The rows of each matrix lie in a flat space through zero, up to rounding. After each matrix: how many dimensions does the smallest such space have?
In the rows, 128 means zero.

[[124 135 141 157 160  89 187  62 131 166 113  91 163 124 142 172 148 167
   45  82 127 102]
 [135  99 136 130 126 129 129  59 144 143  99 113 132 122 109  94 113 169
  136 114  86 119]
 [141 136  84 131 120 128 151  99 115 129 135 132 137 117 120 108 122 125
  149 120 110 116]
 [157 130 131  54  97 137  91 152 119 106  77 143  96  99 108 137 154 149
  126 132 112  54]
 [160 126 120  97  94 116 134 136 139 106 131 123 104 121 125  97 113  98
  127 147 131 139]
 [ 89 129 128 137 116  71 107 132 182 108 129 130 114 112 119 154  85 120
  107  97 109 160]
 [187 129 151  91 134 107 124 149 114  95 136 143 133 154 119 167 182 174
   99 103 150 122]
 [ 62  59  99 152 136 132 149 166 100 157 102 172  90 164 124 164  80  84
  168 163  96 142]
 [131 144 115 119 139 182 114 100  81 133 125 145 145 130 122  99 162 121
  147 186 129 140]
 [166 143 129 106 106 108  95 157 133  40 182 152 114 102 138 131 135 156
  122 123 117 153]
 [113  99 135  77 131 129 136 102 125 182  39 129 107 133  83 137 149 127
  127 129 151 117]
 [ 91 113 132 143 123 130 143 172 145 152 129 117 100 126 139 120  93  73
  151 138 170 165]
 [163 132 137  96 104 114 133  90 145 114 107 100 118  88 125 102 127 143
   92 127 122 108]
 [124 122 117  99 121 112 154 164 130 102 133 126  88  51 144 143 127 118
  117 117 186 129]
 [142 109 120 108 125 119 119 124 122 138  83 139 125 144  95 148 129 142
  133 121 120 116]
 [172  94 108 137  97 154 167 164  99 131 137 120 102 143 148  95  97 114
  175 135 105  88]
 [148 113 122 154 113  85 182  80 162 135 149  93 127 127 129  97  92 140
  123  76 119 166]
 [167 169 125 149  98 120 174  84 121 156 127  73 143 118 142 114 140 170
  100  60 100 101]
 [ 45 136 149 126 127 107  99 168 147 122 127 151  92 117 133 175 123 100
  106 134 141 194]
 [ 82 114 120 132 147  97 103 163 186 123 129 138 127 117 121 135  76  60
  134 154 165 132]
 [127  86 110 112 131 109 150  96 129 117 151 170 122 186 120 105 119 100
  141 165  77 132]
 [102 119 116  54 139 160 122 142 140 153 117 165 108 129 116  88 166 101
  194 132 132  18]]
 -> 13

[[ 57  85 153 159 132 119 154 198 151 143 138 155 141 162 165 126 152 150
  123 122 120  87]
 [ 85  84 149 139 134 125 147 183 132 155 140 148 142 147 172 123 123 135
  121 140 143 102]
 [153 149 132 138 131 132 114 107 133 121 126 117 118 116 108 147 123 120
  143 125 134 138]
 [159 139 138  95 113 122 138 124 129 155 126 123 135 153 103 113  86  89
  125 130 157 126]
 [132 134 131 113 116 121 139 132 136 138 125 129 133 151 111 115 118 113
  124 120 132 121]
 [119 125 132 122 121 122 139 140 135 135 127 133 133 147 124 118 127 124
  123 122 127 118]
 [154 147 114 138 139 139 103  90 115 105 125 114 114  89 123 148 136 136
  139 133 122 153]
 [198 183 107 124 132 140  90  50 116  97 117  97 104  82  82 153 122 116
  147 126 126 171]
 [151 132 133 129 136 135 115 116 119 133 131 120 124 109 132 142 110 119
  137 141 147 139]
 [143 155 121 155 138 135 105  97 133  98 124 116 110  99 110 156 151 141
  146 119 111 143]
 [138 140 126 126 125 127 125 117 131 124 125 124 125 129 113 129 127 123
  131 123 126 131]
 [155 148 117 123 129 133 114  97 120 116 124 116 120 109 113 135 126 124
  133 129 126 146]
 [141 142 118 135 133 133 114 104 124 110 125 120 119 108 120 138 138 135
  134 126 118 142]
 [162 147 116 153 151 147  89  82 109  99 129 109 108  65 133 167 136 143
  148 142 127 162]
 [165 172 108 103 111 124 123  82 132 110 113 113 120 133  73 116 129 112
  127 108 112 145]
 [126 123 147 113 115 118 148 153 142 156 129 135 138 167 116 115 104 103
  125 124 148 109]
 [152 123 123  86 118 127 136 122 110 151 127 126 138 136 129 104  91 104
  114 142 151 135]
 [150 135 120  89 113 124 136 116 119 141 123 124 135 143 112 103 104 105
  116 129 138 133]
 [123 121 143 125 124 123 139 147 137 146 131 133 134 148 127 125 114 116
  128 128 142 115]
 [122 140 125 130 120 122 133 126 141 119 123 129 126 142 108 124 142 129
  128 112 112 123]
 [120 143 134 157 132 127 122 126 147 111 126 126 118 127 112 148 151 138
  142 112 113 123]
 [ 87 102 138 126 121 118 153 171 139 143 131 146 142 162 145 109 135 133
  115 123 123 102]]
 -> 4

[[101 132 107 107 174 179 150 133 161 111 148 124 139 129 111 104 145 153
  118 129 143 121]
 [132 185 141 142 156 116 128 100 111 126 128 121 166 120 143 133 108 102
  113 120 108 130]
 [107 141 149 136 126 154 139 117 122 123 117 154 160 117 114 116 136 168
  135 133  88 104]
 [107 142 136 134 176 160 146 130 149 156 134 138 131 126 144 116 132 139
  141 161  98 120]
 [174 156 126 176 102  97 106 113  89 177 115  90 142  81 114 147 134  81
  143  61 132 111]
 [179 116 154 160  97 131  87 167  69 160  73 119 127  97  84 126 137 113
  121 118 147 103]
 [150 128 139 146 106  87 124 114 115 105 110 167 118 129 110 174  71  70
  169 115 145 146]
 [133 100 117 130 113 167 114 175 112 152 100 109 128 146 121 109 150 161
   86 143 125 111]
 [161 111 122 149  89  69 115 112 133 165 137 118 111 126  82 148 133  98
  146  64 161 122]
 [111 126 123 156 177 160 105 152 165 140 133 143 118 182 135 134 104 124
  118 161 103 143]
 [148 128 117 134 115  73 110 100 137 133 123 128 129 150 137 155 128  87
  143 100 151 110]
 [124 121 154 138  90 119 167 109 118 143 128 131 150 120 113 124 145 207
  116 115 106  86]
 [139 166 160 131 142 127 118 128 111 118 129 150 161 130  98 126 135 146
  126 128 148 114]
 [129 120 117 126  81  97 129 146 126 182 150 120 130 191 127 129 170 183
  107 132 127 138]
 [111 143 114 144 114  84 110 121  82 135 137 113  98 127 166 158 114 102
  113 106 116  95]
 [104 133 116 116 147 126 174 109 148 134 155 124 126 129 158 132 121 136
  118 127 118 117]
 [145 108 136 132 134 137  71 150 133 104 128 145 135 170 114 121 200 141
  139 159 162 123]
 [153 102 168 139  81 113  70 161  98 124  87 207 146 183 102 136 141  96
  138 178 109 158]
 [118 113 135 141 143 121 169  86 146 118 143 116 126 107 113 118 139 138
  126 125 103 133]
 [129 120 133 161  61 118 115 143  64 161 100 115 128 132 106 127 159 178
  125 139  83 135]
 [143 108  88  98 132 147 145 125 161 103 151 106 148 127 116 118 162 109
  103  83 189 122]
 [121 130 104 120 111 103 146 111 122 143 110  86 114 138  95 117 123 158
  133 135 122 169]]
 -> 16

[[ 77 130 105  92 173 134 122 135 128  92 171  99 118 148  94 161 144 161
  159 178 155  81]
 [130 124 148 134 104 135 133 130 130 157 120 143 117 124 150 115 136 103
  118 124 116 149]
 [105 148  27  80 184  86  86  76 103  96 179  88 142 146  82 120 114 183
  160 135 133  88]
 [ 92 134  80  87 177 111 103 103 119 112 176 108 119 146  94 135 138 154
  149 156 131 105]
 [173 104 184 177  25 137 131 154 124 137  85 117 125 136 223 126 164 117
  124 130 161 113]
 [134 135  86 111 137  97 100  84 113 152 147 131 125 130 125  97 126 125
  123 110 100 149]
 [122 133  86 103 131 100  98  85 112 156 155 126 117 136 133  98 137 125
  130 124 105 141]
 [135 130  76 103 154  84  85  70 112 146 162 129 120 137 117 100 135 131
  123 116  97 150]
 [128 130 103 119 124 113 112 112 117 125 139 113 129 136 135 120 133 142
  138 131 133 114]
 [ 92 157  96 112 137 152 156 146 125 117 122 113 149 118 100 126  87 148
  154 128 142  95]
 [171 120 179 176  85 147 155 162 139 122  75 140 145 112 157 135 116 115
  111 102 140 136]
 [ 99 143  88 108 117 131 126 129 113 113 140  92 136 140 132 127 124 161
  163 148 157  76]
 [118 117 142 119 125 125 117 120 129 149 145 136 104 137 141 126 157 111
  122 145 118 143]
 [148 124 146 146 136 130 136 137 136 118 112 140 137 119 119 136 118 123
  114 113 124 142]
 [ 94 150  82  94 223 125 133 117 135 100 157 132 141 119  38 142  87 149
  134 125 111 128]
 [161 115 120 135 126  97  98 100 120 126 135 127 126 136 142 121 145 131
  117 118 121 140]
 [144 136 114 138 164 126 137 135 133  87 116 124 157 118  87 145  94 153
  128 109 136 117]
 [161 103 183 154 117 125 125 131 142 148 115 161 111 123 149 131 153  90
   93 119 107 177]
 [159 118 160 149 124 123 130 123 138 154 111 163 122 114 134 117 128  93
   95 101  97 180]
 [178 124 135 156 130 110 124 116 131 128 102 148 145 113 125 118 109 119
  101  85 108 162]
 [155 116 133 131 161 100 105  97 133 142 140 157 118 124 111 121 136 107
   97 108  90 181]
 [ 81 149  88 105 113 149 141 150 114  95 136  76 143 142 128 140 117 177
  180 162 181  45]]
 -> 5

[[ 98 127 108 152 141 134 151 136 151 136 175 132 145 122 141 169 136 152
  101 144 136 164]
 [127 127 124 131 128 130 127 128 129 131 131 134 131 128 128 136 129 131
  127 125 127 134]
 [108 124 100 153 131 143 138 130 145 143 164 154 146 126 138 185 137 154
  105 127 130 175]
 [152 131 153 109 137 109 122 127 123 120 112 109 125 120 114  74 118 106
  163 122 123  89]
 [141 128 131 137 123  95 151 116 138 139 162 162 162  81 131 102 124 101
  151 123 151 149]
 [134 130 143 109  95 123 121 120  98 114  79 122 101 136 134  99 126 103
  117 136 140 105]
 [151 127 138 122 151 121 117 129 136 132 133 124 140 121 109 106 120 125
  168 108 111 110]
 [136 128 130 127 116 120 129 121 122 130 123 143 132 118 130 118 127 115
  133 124 136 132]
 [151 129 145 123 138  98 136 122 135 130 143 134 149  96 118  81 119 103
  168 119 134 115]
 [136 131 143 120 139 114 132 130 130 122 129 111 129 120 122  96 123 117
  145 132 128 107]
 [175 131 164 112 162  79 133 123 143 129 150 122 162  79 100  36 109  88
  213 107 124  88]
 [132 134 154 109 162 122 124 143 134 111 122  69 114 140 113  84 120 129
  150 139 111  75]
 [145 131 146 125 162 101 140 132 149 129 162 114 153  99 113  83 118 116
  173 124 125 108]
 [122 128 126 120  81 136 121 118  96 120  79 140  99 144 144 134 133 114
   93 137 144 130]
 [141 128 138 114 131 134 109 130 118 122 100 113 113 144 117 114 124 127
  141 119 113 102]
 [169 136 185  74 102  99 106 118  81  96  36  84  83 134 114  14 111  68
  163 131 130  36]
 [136 129 137 118 124 126 120 127 119 123 109 120 118 133 124 111 125 120
  135 126 125 111]
 [152 131 154 106 101 103 125 115 103 117  88 129 116 114 127  68 120  86
  146 127 142  98]
 [101 127 105 163 151 117 168 133 168 145 213 150 173  93 141 163 135 146
  118 141 146 182]
 [144 125 127 122 123 136 108 124 119 132 107 139 124 137 119 131 126 127
  141 108 115 123]
 [136 127 130 123 151 140 111 136 134 128 124 111 125 144 113 130 125 142
  146 115 104 111]
 [164 134 175  89 149 105 110 132 115 107  88  75 108 130 102  36 111  98
  182 123 111  47]]
 -> 4

[[ 86  93 165 125  86 165 162 129 103 134  78 128 174 101 145 132 112 151
  122 154 105 117]
 [ 93  74 135 129 136  97 106 133 126 147 112 154 168 117 135 146 159 125
  122 145 111  90]
 [165 135  73 143 153 133 117 166 143 126 142 113 144 130  92 151 106 144
  152  85 159 160]
 [125 129 143 120 100 153 129 133 115 138 105 138 141 114 128 127 119 116
  118 135 138 116]
 [ 86 136 153 100  49 205 141 149 108 141 124 123 150 129 135 135  85 138
  117 164 153 139]
 [165  97 133 153 205 101  81 138 114 132 158 173 122 159 125 155 118  92
  136  87 146 133]
 [162 106 117 129 141  81  95 114 121  99 140 167 134 158 116 123 141 122
  121 153 147  96]
 [129 133 166 133 149 138 114  11  47 118 131 116 112 112 196 130 148 113
  118 119 197 107]
 [103 126 143 115 108 114 121  47 105 121 122  93 138 134 171  93 151 125
  120 145 135 119]
 [134 147 126 138 141 132  99 118 121 115 142 104  90 154 124 147 136 159
  136 122 147 118]
 [ 78 112 142 105 124 158 140 131 122 142  74  98 119  90 169 145 140 116
  146 186  94 111]
 [128 154 113 138 123 173 167 116  93 104  98  73 137 124 141 111 135 126
  131  80 127 165]
 [174 168 144 141 150 122 134 112 138  90 119 137  88  98 126 109 125 120
  119 134 128 179]
 [101 117 130 114 129 159 158 112 134 154  90 124  98  63 133 140 153 131
  131 121 115  94]
 [145 135  92 128 135 125 116 196 171 124 169 141 126 133  85 157 110 144
  135 117 132 136]
 [132 146 151 127 135 155 123 130  93 147 145 111 109 140 157 160 107 102
  134 102 149  94]
 [112 159 106 119  85 118 141 148 151 136 140 135 125 153 110 107 127 152
  122 191 137 152]
 [151 125 144 116 138  92 122 113 125 159 116 126 120 131 144 102 152  91
  158 144 116 115]
 [122 122 152 118 117 136 121 118 120 136 146 131 119 131 135 134 122 158
  147 159 143 101]
 [154 145  85 135 164  87 153 119 145 122 186  80 134 121 117 102 191 144
  159  42 118 124]
 [105 111 159 138 153 146 147 197 135 147  94 127 128 115 132 149 137 116
  143 118  55 116]
 [117  90 160 116 139 133  96 107 119 118 111 165 179  94 136  94 152 115
  101 124 116  26]]
 -> 17

[[ 84 134 120 151  99 141 127 101 175 107 132 153  70 105 123 125 123 129
   94 123 104  61]
 [134 127 130 125 133 129 126 128 121 130 132 127 136 127 128 126 122 126
  134 126 130 139]
 [120 130 123 131 122 122 132 134 138 127 116 125 118 134 128 133 144 132
  119 134 126 113]
 [151 125 131 115 143 118 130 146 104 140 121 112 159 144 131 132 137 129
  145 133 142 163]
 [ 99 133 122 143 109 134 128 114 159 115 127 142  90 116 125 128 130 130
  105 127 113  83]
 [141 129 122 118 134 102 141 166 117 143  93 100 148 163 133 145 174 138
  131 148 143 141]
 [127 126 132 130 128 141 121 110 128 122 147 141 124 111 126 119 102 122
  131 117 123 130]
 [101 128 134 146 114 166 110  72 153 104 176 171  89  77 121 105  65 114
  117 100 103  97]
 [175 121 138 104 159 117 128 153  78 149 128 104 190 149 132 129 128 125
  165 131 153 200]
 [107 130 127 140 115 143 122 104 149 115 143 148  99 106 125 121 108 125
  115 119 113  99]
 [132 132 116 121 127  93 147 176 128 143  76  94 138 173 133 152 197 144
  120 157 142 124]
 [153 127 125 112 142 100 141 171 104 148  94  94 164 167 134 144 173 137
  141 148 149 160]
 [ 70 136 118 159  90 148 124  89 190  99 138 164  51  94 122 122 115 128
   84 119  95  40]
 [105 127 134 144 116 163 111  77 149 106 173 167  94  80 121 107  69 115
  119 102 105 102]
 [123 128 128 131 125 133 126 121 132 125 133 134 122 121 127 125 121 127
  126 125 124 122]
 [125 126 133 132 128 145 119 105 129 121 152 144 122 107 125 117  96 121
  131 115 121 128]
 [123 122 144 137 130 174 102  65 128 108 197 173 115  69 121  96  37 106
  138  90 109 134]
 [129 126 132 129 130 138 122 114 125 125 144 137 128 115 127 121 106 123
  133 119 125 133]
 [ 94 134 119 145 105 131 131 117 165 115 120 141  84 119 126 131 138 133
  100 130 112  74]
 [123 126 134 133 127 148 117 100 131 119 157 148 119 102 125 115  90 119
  130 112 119 127]
 [104 130 126 142 113 143 123 103 153 113 142 149  95 105 124 121 109 125
  112 119 112  93]
 [ 61 139 113 163  83 141 130  97 200  99 124 160  40 102 122 128 134 133
   74 127  93  24]]
 -> 2

[[122 102 142 120 163 156 140 136 100 135 107 112  75 105 129 151 144 133
  117 102  75 140]
 [102  35 100 106 157 137  92 132 155 123  97 144 141 103 142 162 154  91
  118 102 126 136]
 [142 100 127  91 130 164 162 175 107 117 122 135 114 116 155 120  94 145
  140 129 128 137]
 [120 106  91 130 139 173 165 127 120 121 155  69 100 106 106 121 148 157
   93 138 166 141]
 [163 157 130 139 111 104 166 115 105 128 168  94 120 173 125  95 136 149
  113  91  79 116]
 [156 137 164 173 104  92 132 155 127  98 108 143 140 144 140 125  77 104
  134 135 122 133]
 [140  92 162 165 166 132 116 137 141 101 122 111 154 128 153 128 103 123
  112 121 100 126]
 [136 132 175 127 115 155 137 114 105 138 153 153 117 108 148 106  93 139
  173 147 154 132]
 [100 155 107 120 105 127 141 105  92 138 142 125  88 145  96 128 136 112
  120 119 132 132]
 [135 123 117 121 128  98 101 138 138 150 122 115  88  52  93 140 192 135
   99 131 145 133]
 [107  97 122 155 168 108 122 153 142 122 125 135 142 147 137 133 133 125
  122 117 119 110]
 [112 144 135  69  94 143 111 153 125 115 135 150 110 124 149  92 139 139
  147 125 181 140]
 [ 75 141 114 100 120 140 154 117  88  88 142 110  63 151 129 138 110 114
  170 112 144 144]
 [105 103 116 106 173 144 128 108 145  52 147 124 151 195 176 154  92 101
  146 137 147 109]
 [129 142 155 106 125 140 153 148  96  93 137 149 129 176 123 102 103 124
  152 139 147 140]
 [151 162 120 121  95 125 128 106 128 140 133  92 138 154 102 101 120 121
  139 119 155 103]
 [144 154  94 148 136  77 103  93 136 192 133 139 110  92 103 120 157 108
   93 105 111  82]
 [133  91 145 157 149 104 123 139 112 135 125 139 114 101 124 121 108 103
  129 109 114 117]
 [117 118 140  93 113 134 112 173 120  99 122 147 170 146 152 139  93 129
  120 146  96 145]
 [102 102 129 138  91 135 121 147 119 131 117 125 112 137 139 119 105 109
  146 105 154 127]
 [ 75 126 128 166  79 122 100 154 132 145 119 181 144 147 147 155 111 114
   96 154 132 142]
 [140 136 137 141 116 133 126 132 132 133 110 140 144 109 140 103  82 117
  145 127 142 130]]
 -> 17

[[ 52 153 111 141 162 131 109 109 117 177 125  99 123 107 155 146 153 104
  149  97 125 109]
 [153 190 100 143 153 122 130  94 135  65 133 119 139 124  47 124 113 136
  127 143 156 165]
 [111 100  89 124  73 114 132 149 158  61 162 150 131 103 115  78 156 163
  142 129 151 121]
 [141 143 124  86 135 139 127 169 148 161 135 132 137  95 120 119 154 155
   79 133 130 141]
 [162 153  73 135 153 165 102  90  94 101 133 166 130  92  88 163 144 118
  156 128 151 129]
 [131 122 114 139 165 119  55  95  79 171 126 125 149 139 145 128 122 136
  133 128 147  87]
 [109 130 132 127 102  55 119 151 171 109 142 113 101 150 113 119 161 132
  111 112 114 149]
 [109  94 149 169  90  95 151 136 120 117 126 175 163 169 103 116  87 101
  142 137 174 108]
 [117 135 158 148  94  79 171 120 136 129 162 148 115 143 119 124 141 125
  142 126 156 166]
 [177  65  61 161 101 171 109 117 129  91 127 149 121 129 140 131 156  92
  154 136 141 112]
 [125 133 162 135 133 126 142 126 162 127 143  92 148 147  82 147 105 121
  122 115 123 138]
 [ 99 119 150 132 166 125 113 175 148 149  92  82  97 169 164 125 128 115
  148 135  63 141]
 [123 139 131 137 130 149 101 163 115 121 148  97 163 177 123 139 141 109
  125 136 139 112]
 [107 124 103  95  92 139 150 169 143 129 147 169 177 190 132 101 123 148
  105 171 127 155]
 [155  47 115 120  88 145 113 103 119 140  82 164 123 132 165 155 102  98
  102 105  99  66]
 [146 124  78 119 163 128 119 116 124 131 147 125 139 101 155 132 109 130
  150 152 112 117]
 [153 113 156 154 144 122 161  87 141 156 105 128 141 123 102 109  69 127
  115 140 153 142]
 [104 136 163 155 118 136 132 101 125  92 121 115 109 148  98 130 127 131
  165 105 130 141]
 [149 127 142  79 156 133 111 142 142 154 122 148 125 105 102 150 115 165
  114 125  87 138]
 [ 97 143 129 133 128 128 112 137 126 136 115 135 136 171 105 152 140 105
  125 117 122 135]
 [125 156 151 130 151 147 114 174 156 141 123  63 139 127  99 112 153 130
   87 122 141 135]
 [109 165 121 141 129  87 149 108 166 112 138 141 112 155  66 117 142 141
  138 135 135 207]]
 -> 15

[[117 125 130 223 148 155 115 107  99 149 150 101 123 107 175 157  96  72
  163 150 106 180]
 [125 135  66 154 102 102  74  83 100 168  95 125 135  55  84 123 160 177
   52 144 127  38]
 [130  66 139  81 110  95 180 190 222  98 116 177 148 167 107 160 173 189
  162 117  93 143]
 [223 154  81  54 159 228 190 110  80  76 119  98 177 181  38  73 179 154
   34  87 199  63]
 [148 102 110 159 124 114 144 142 149 123 122 128 116 105 169 152 138 121
  155 150 119 141]
 [155 102  95 228 114 232 108 139 144 106 139 152 169 143 167 118  89 115
  245 154 121 165]
 [115  74 180 190 144 108 182 139 202  88 131  44 118 160 158 167 175 152
   99 131  33 132]
 [107  83 190 110 142 139 139 199 144 103 119 112 129 175 216 127 120 101
  194 142  68 190]
 [ 99 100 222  80 149 144 202 144 105  81  99  85 101 225 130 155 114 108
   94  65 114 114]
 [149 168  98  76 123 106  88 103  81 157 141  98 147  72  80  63 161 147
   53 147 152  57]
 [150  95 116 119 122 139 131 119  99 141 177 128 161  87  55 119 159 124
  142 150 133 105]
 [101 125 177  98 128 152  44 112  85  98 128 127  91 136 160  93 135  76
  123 133 154 128]
 [123 135 148 177 116 169 118 129 101 147 161  91 243 156 115  99 113 115
  118 112 124 100]
 [107  55 167 181 105 143 160 175 225  72  87 136 156 209 177 175 145 168
  162 103  69 134]
 [175  84 107  38 169 167 158 216 130  80  55 160 115 177 219 133 180 123
  140 137 118 198]
 [157 123 160  73 152 118 167 127 155  63 119  93  99 175 133 129 191 123
   48  99 153 118]
 [ 96 160 173 179 138  89 175 120 114 161 159 135 113 145 180 191  37  42
  176  96 162 201]
 [ 72 177 189 154 121 115 152 101 108 147 124  76 115 168 123 123  42 128
  109  84 111  89]
 [163  52 162  34 155 245  99 194  94  53 142 123 118 162 140  48 176 109
  218 179  91 167]
 [150 144 117  87 150 154 131 142  65 147 150 133 112 103 137  99  96  84
  179 154 147 166]
 [106 127  93 199 119 121  33  68 114 152 133 154 124  69 118 153 162 111
   91 147 145 128]
 [180  38 143  63 141 165 132 190 114  57 105 128 100 134 198 118 201  89
  167 166 128 146]]
 -> 12

[[164 145 162 110 138 167 121  76 130  91 134  52  63 123 133  73 113 149
   46 174 152 103]
 [145 130 150 130 141 103 141 114 128 142 123 145 122 135 132 143 137 121
  127 142 126 122]
 [162 150 103 114 123 153 152 138 127 102 131 100 149 124  98 154  67 121
  142 153 142 113]
 [110 130 114 149 141  97 143 153 132 160 109 166 162 134 120 203 100 109
  180  98 141 143]
 [138 141 123 141 112 133 120 111 107 101 106 116 140 137 100 128  89 116
  148 145 118 129]
 [167 103 153  97 133 129 110 119 111 141 125 106  88 115 165  93 187 145
   92 135 131 117]
 [121 141 152 143 120 110 136  92 125 117 129 142 125 140 113 107 127 113
  121 159 106 129]
 [ 76 114 138 153 111 119  92 113 121 128 123 149 122 136 137  81 169 130
  125 106  99 150]
 [130 128 127 132 107 111 125 121 103 129 109 136 146 126 111 133 119 104
  159 138 114 141]
 [ 91 142 102 160 101 141 117 128 129  90 130 146 165 147  93 109  99 123
  158 126  93 137]
 [134 123 131 109 106 125 129 123 109 130 129 118 128 111 124 107 142 112
  129 145 121 137]
 [ 52 145 100 166 116 106 142 149 136 146 118 164 178 128  95 187  73  91
  187  94 136 167]
 [ 63 122 149 162 140  88 125 122 146 165 128 178 126 137 144 139 159 120
  131  96 123 154]
 [123 135 124 134 137 115 140 136 126 147 111 128 137 122 121 179  94 112
  149 117 154 138]
 [133 132  98 120 100 165 113 137 111  93 124  95 144 121 106 106  98 129
  140 132 122 129]
 [ 73 143 154 203 128  93 107  81 133 109 107 187 139 179 106 115 121 122
  146 125  80 140]
 [113 137  67 100  89 187 127 169 119  99 142  73 159  94  98 121  75 120
  146 119 148 142]
 [149 121 121 109 116 145 113 130 104 123 112  91 120 112 129 122 120 126
  128 129 142 131]
 [ 46 127 142 180 148  92 121 125 159 158 129 187 131 149 140 146 146 128
  134  83 122 153]
 [174 142 153  98 145 135 159 106 138 126 145  94  96 117 132 125 119 129
   83 172 153 104]
 [152 126 142 141 118 131 106  99 114  93 121 136 123 154 122  80 148 142
  122 153  85 111]
 [103 122 113 143 129 117 129 150 141 137 137 167 154 138 129 140 142 131
  153 104 111 134]]
 -> 7
